The groups are shells around one centre, one inside the other: the same stretched ball of 6 dimensions in 9 sizes.
In the rows, zero is written as 128.
Known rows, each followed by its group:
[130 203 136 101  85 123 134 176  82 142  75 121 205 116  70 184 113  87
 164]
J
[122 146 128 123  89 124 109 174 125 114  84 126 154 150 101 116 151 127
 122]
W
[104 160 125  86  94 110 145 153 112 105  84 128 172 115  78 184 124 121
 151]
E
[ 86 128 122  99  99 130 110 166 136  99  94 132 113 136 106 122 153 152
  86]
E
[135 132 150  91  94  72 186 141 166  73 119 142 146 146  32 144 158 129
 143]
G
[ 93 165 124 102 108 140 122 167 134  99  82 144  93 123  74 129 144 139
  86]
F
[100 167 120 105 111 150 120 155 129 106  69 148 109 118  86 132 132 140
 119]
E
[104 158 116 114 110 157 107 154 127 110  61 146 117 124 106 121 132 144
 130]
U
[111 103 123 121  99 123 110 154 162  86  92 139 111 161 113  84 168 163
 108]
C
[ 98 101 135  84 112 147 120 136 156 102 100 150 104 137 122  88 146 177
 121]
L
[104 179 124  94  84 116 125 177  87 126  80 115 191 116  86 191 122 103
 138]
G
[119 120 130 100 111 148 124 130 148 106  80 153 129 135 116 100 135 162
 162]
E
[ 93 122 127  95 107 163  95 155 132 121  86 141 112 133 135  93 140 165
 110]
F
[ 90 175 144  73 112 143 141 166 131 112 102 149  87 109  55 135 136 137
  79]
J
[ 77 145 117 102 113 172  87 168 129 115  76 144  79 124 121  98 143 162
  74]
W
[116 139 127  96  94  70 178 141 153  62  99 135 153 134  41 178 150 126
 145]
W
[116  96 138  92 108 143 123 131 159 106  98 150 123 145 125  81 146 174
 148]
W
[ 83 115 113 120 104 131  98 168 160  77  89 139  72 151 107  90 174 166
  56]
J
[126 163 131 118 101 155 106 164 119 130  70 141 143 135 106 106 133 131
 141]
H
[ 94 138 104 130  91 118  98 175 130  89  73 124 129 146 107 133 158 137
  94]
H
[126 147 141  93  89 100 152 155 129 107 101 130 173 136  70 152 139 120
 150]
F
[109 138 119 113  87 121 108 168 117 112  81 121 167 141 113 139 143 130
 131]
U
[115 168 119 113  91  92 150 161 127  84  78 130 158 129  53 179 142 111
 137]
L
[101 123 157  73 114 179 105 156 142 141 114 152  87 133 122  56 142 172
  92]
G
[ 97 121 144  65 116 138 149 131 156  99 109 156  99 121  86 114 138 168
 123]
L
[125 125 156  84 112 162 124 141 149 131 103 156 114 138 109  68 138 163
 139]
H
[ 80 135 133  93 120 163 108 163 160  98  99 157  37 131  91  73 161 173
  44]
G
[116 173 137 103 101 119 143 167 135 102  92 142 120 129  50 136 145 122
 107]
F
[109 110 147  61 119 142 157 112 161 101 105 162 114 120  95 110 129 174
 162]
W
[ 85 143 132  69 106 128 141 148 130 102  99 140 122 112  83 155 131 147
 114]
H
[121 203 116 122  84 112 127 181  88 119  60 118 193 121  68 193 123  87
 150]
C
[130 121 137 105 105  94 166 133 177  67 100 152 118 148  55 117 160 148
 141]
U
[ 88 155 148  77 126 198 101 162 138 137  97 163  49 117 104  63 137 169
  67]
J
[ 82 153 109 107 100 125 115 169 127  89  77 132 112 125  88 152 146 138
  88]
U
[112 125 147  78 100 102 160 146 155  90 118 141 126 137  64 128 152 145
 118]
E
[ 86 129 130  83 123 201  86 145 131 136  78 157  85 117 148  74 125 180
 113]
C
[ 92 104 137  80 122 149 132 130 175  87 104 163  64 133 100  80 152 187
 101]
F
[ 96 139 136  82 100 111 145 157 141  93 107 137 120 128  69 142 148 141
 101]
F
[137 141 134 105  83  67 172 148 140  81  99 126 190 144  51 174 147 112
 168]
H
[109 138 108 121  95  99 135 150 141  72  72 132 147 139  82 158 149 133
 139]
L
[ 83 147 130  86 120 189  93 157 128 129  80 154  78 116 123  89 130 167
  93]
U
[ 98 198 108 120  99 136 114 179 102 108  55 132 135 114  73 172 128 110
 112]
J
[109 180 141 105  96 132 121 189 122 120  97 134 112 133  61 121 150 118
  73]
C
[135 146 145 105 112 148 135 142 153 112  86 159 114 138  82  86 141 148
 146]
J
[112 160 127 117 110 173  93 165 126 129  69 148 108 132 113  89 137 145
 114]
C
[144 149 136 123  84  76 157 161 146  84  96 130 168 156  48 142 160 111
 144]
G
[139 116 148  84  96 102 166 125 149 101 105 142 178 141  83 133 136 141
 192]
G
[ 87 151 113  98 101 135 115 160 117 104  74 132 134 119 102 155 132 138
 117]
L
[108 128 121 122  95  79 148 161 170  52  99 136 103 155  50 130 179 139
  84]
C
[113 182 138  94 100 131 137 168 116 119  87 138 138 118  62 149 130 117
 121]
L
[107 154 155  74 120 165 135 150 147 123 105 162  79 120  75  87 136 156
 101]
W
[107 136 158  67 113 171 121 149 135 141 109 153 106 123 108  82 131 161
 117]
U
[120 150 113 114  88 105 132 152 114 101  67 124 195 132  96 175 129 118
 177]
E
[107 118 153  83 109 122 146 152 173  91 126 152  76 145  67  81 167 163
  78]
H

New rows, each followed by its group:
[103 103 134 101 109 144 111 149 163  98 101 148  90 150 116  71 161 174
  98]
E
[ 85 143 127  96 111 173  90 166 128 124  83 145  88 126 122  92 140 160
  83]
F
[125 130 155  81  96 116 148 150 143 113 116 139 146 140  79 115 145 140
 135]
W
[106 102 121 109  98  80 153 141 177  50 102 139 114 154  70 130 172 156
 112]
W
[128 119 126 121 102  97 150 137 174  65  89 148 120 154  69 113 163 149
 138]
W
[135 136 143  96 109 132 150 129 151 105  88 155 139 134  82 111 133 147
 174]
W
[101 127 136  62 112 124 163 119 144  94  96 151 137 111  84 154 122 156
 165]
C
[ 99 147 109 119 103 137 109 158 131  95  65 138 122 131 104 132 142 143
 120]
L
[ 99 102 130 104 111 153 102 148 162 100  95 150  85 149 127  64 160 179
  97]
W
[115  88 130  92 117 124 149 109 184  71  94 162 105 142 102  95 149 183
 160]
C
[ 93 176 107 102  88 105 132 168  97 100  68 118 179 112  79 209 124 108
 138]
J
[107 143 130  95 112 119 154 139 160  78  90 155  99 127  59 130 146 149
 122]
F
[101 160 132  98 112 135 136 158 148  94  90 152  85 126  62 119 148 143
  91]
E
[ 93 154 124 114 106 166  85 179 127 121  78 140  90 135 114  89 149 149
  74]
W
[129 105 148 104 103 100 155 143 189  73 119 152  96 163  62  78 177 160
 107]
J
[104 131 125 114  95  84 147 165 167  59 105 136  98 152  49 128 177 139
  74]
C
[122 114 131 103 111  98 168 124 185  57  97 158 102 145  57 116 160 159
 139]
H
[118 175 145  91 104 123 152 161 135 108  97 146 120 123  46 137 139 123
 115]
U
[ 96 170 114 107  98 143 106 169 103 119  64 129 149 118 104 157 126 125
 126]
L
[125 154 136  89  83 101 147 155 104 121  91 119 213 127  86 181 123 109
 179]
J
[122 111 129 102  99  82 167 130 170  62  99 143 139 147  65 140 157 148
 151]
F
[127 175 142  93  94 127 139 161 108 130  86 133 174 122  75 153 123 112
 157]
F
[ 95 132 132  85  97 129 123 159 128 111  99 132 134 129 103 132 141 146
 112]
F
[ 77 124 118  74 112 134 134 134 140  88  87 145 111 113 102 149 132 164
 123]
G
[ 97 131 128  82 117 183 104 134 125 132  73 153 122 114 141 104 115 168
 155]
H
[ 99 134 141  96 116 170 103 161 150 119  98 155  68 137 106  61 153 168
  77]
U
[ 98 161 150  66 122 198 110 150 120 153  90 160  95 105 112  90 114 159
 119]
C
[120  85 137  80 105  98 168 109 174  73 107 150 144 142  91 125 146 169
 177]
G
[110 136 109 114 102  99 148 137 151  64  71 142 137 133  73 159 145 140
 150]
U
[115  98 148  94 109 123 140 141 184  84 120 155  81 156  84  66 171 174
  97]
H
[100  92 131  89 115 127 139 125 179  74 103 157  87 142 100  92 157 182
 120]
F
[114 159 134  82 103 121 155 141 126 105  85 142 155 114  70 166 122 129
 162]
L
[ 85 136 128  77 116 153 127 140 139 104  87 152  98 114 101 124 131 163
 116]
L
[122 142 156  79 115 127 165 138 166  96 112 162  93 130  49 103 147 151
 121]
H
[113 114 139  96 114 153 120 138 160 106  95 156  98 141 112  74 148 171
 126]
L
[ 97 165 123 123  99 150  88 192 124 117  81 133  96 141  97  99 157 134
  60]
G
[105 104 136  75 100  79 177 126 169  62 116 142 132 136  62 153 154 154
 137]
J
[116 119 142  82 104 153 119 140 130 131  95 142 150 132 128 103 128 157
 159]
W
[ 91 128 104 101  96 121 117 146 119  94  69 127 165 124 121 168 130 144
 153]
G
[113 114 127  89 101 108 150 128 148  86  91 141 155 133  94 145 137 151
 168]
L
[ 96  93 136  90 119 132 136 132 190  71 110 162  56 146  91  70 168 188
  88]
W
[ 89 155 131  90 110 199  73 170 101 157  75 141 115 117 147  92 121 154
 106]
G
[117 154 131 112  98  83 165 160 163  63 100 142 106 143  26 143 167 126
  95]
G
[ 82 137 135  80 102 126 129 166 141  98 110 136  95 128  80 126 153 150
  69]
C
[148 165 130 124  82  78 159 159 128  93  82 126 197 145  49 169 143  98
 173]
G
[106 125 153  58 113 153 141 131 139 126 108 153 126 118 104 110 124 163
 149]
U
[115 136 128 126 101 106 132 166 169  72  97 144  87 157  60  97 177 144
  77]
G
[ 96  93 118 104 101 122 114 144 157  83  93 137 118 149 123 104 159 170
 116]
H
[129 176 137  94  89 123 138 161  98 134  81 127 199 121  83 169 116 105
 174]
W
[101 157 118 115 116 161 107 155 141 103  66 154  85 127  97 103 141 153
 106]
G
[116 137 115 130  92 110 118 163 141  87  77 131 139 150  92 126 157 135
 122]
F
[115 168 145  84 114 155 138 149 132 123  88 155 113 116  74 117 126 140
 132]
E
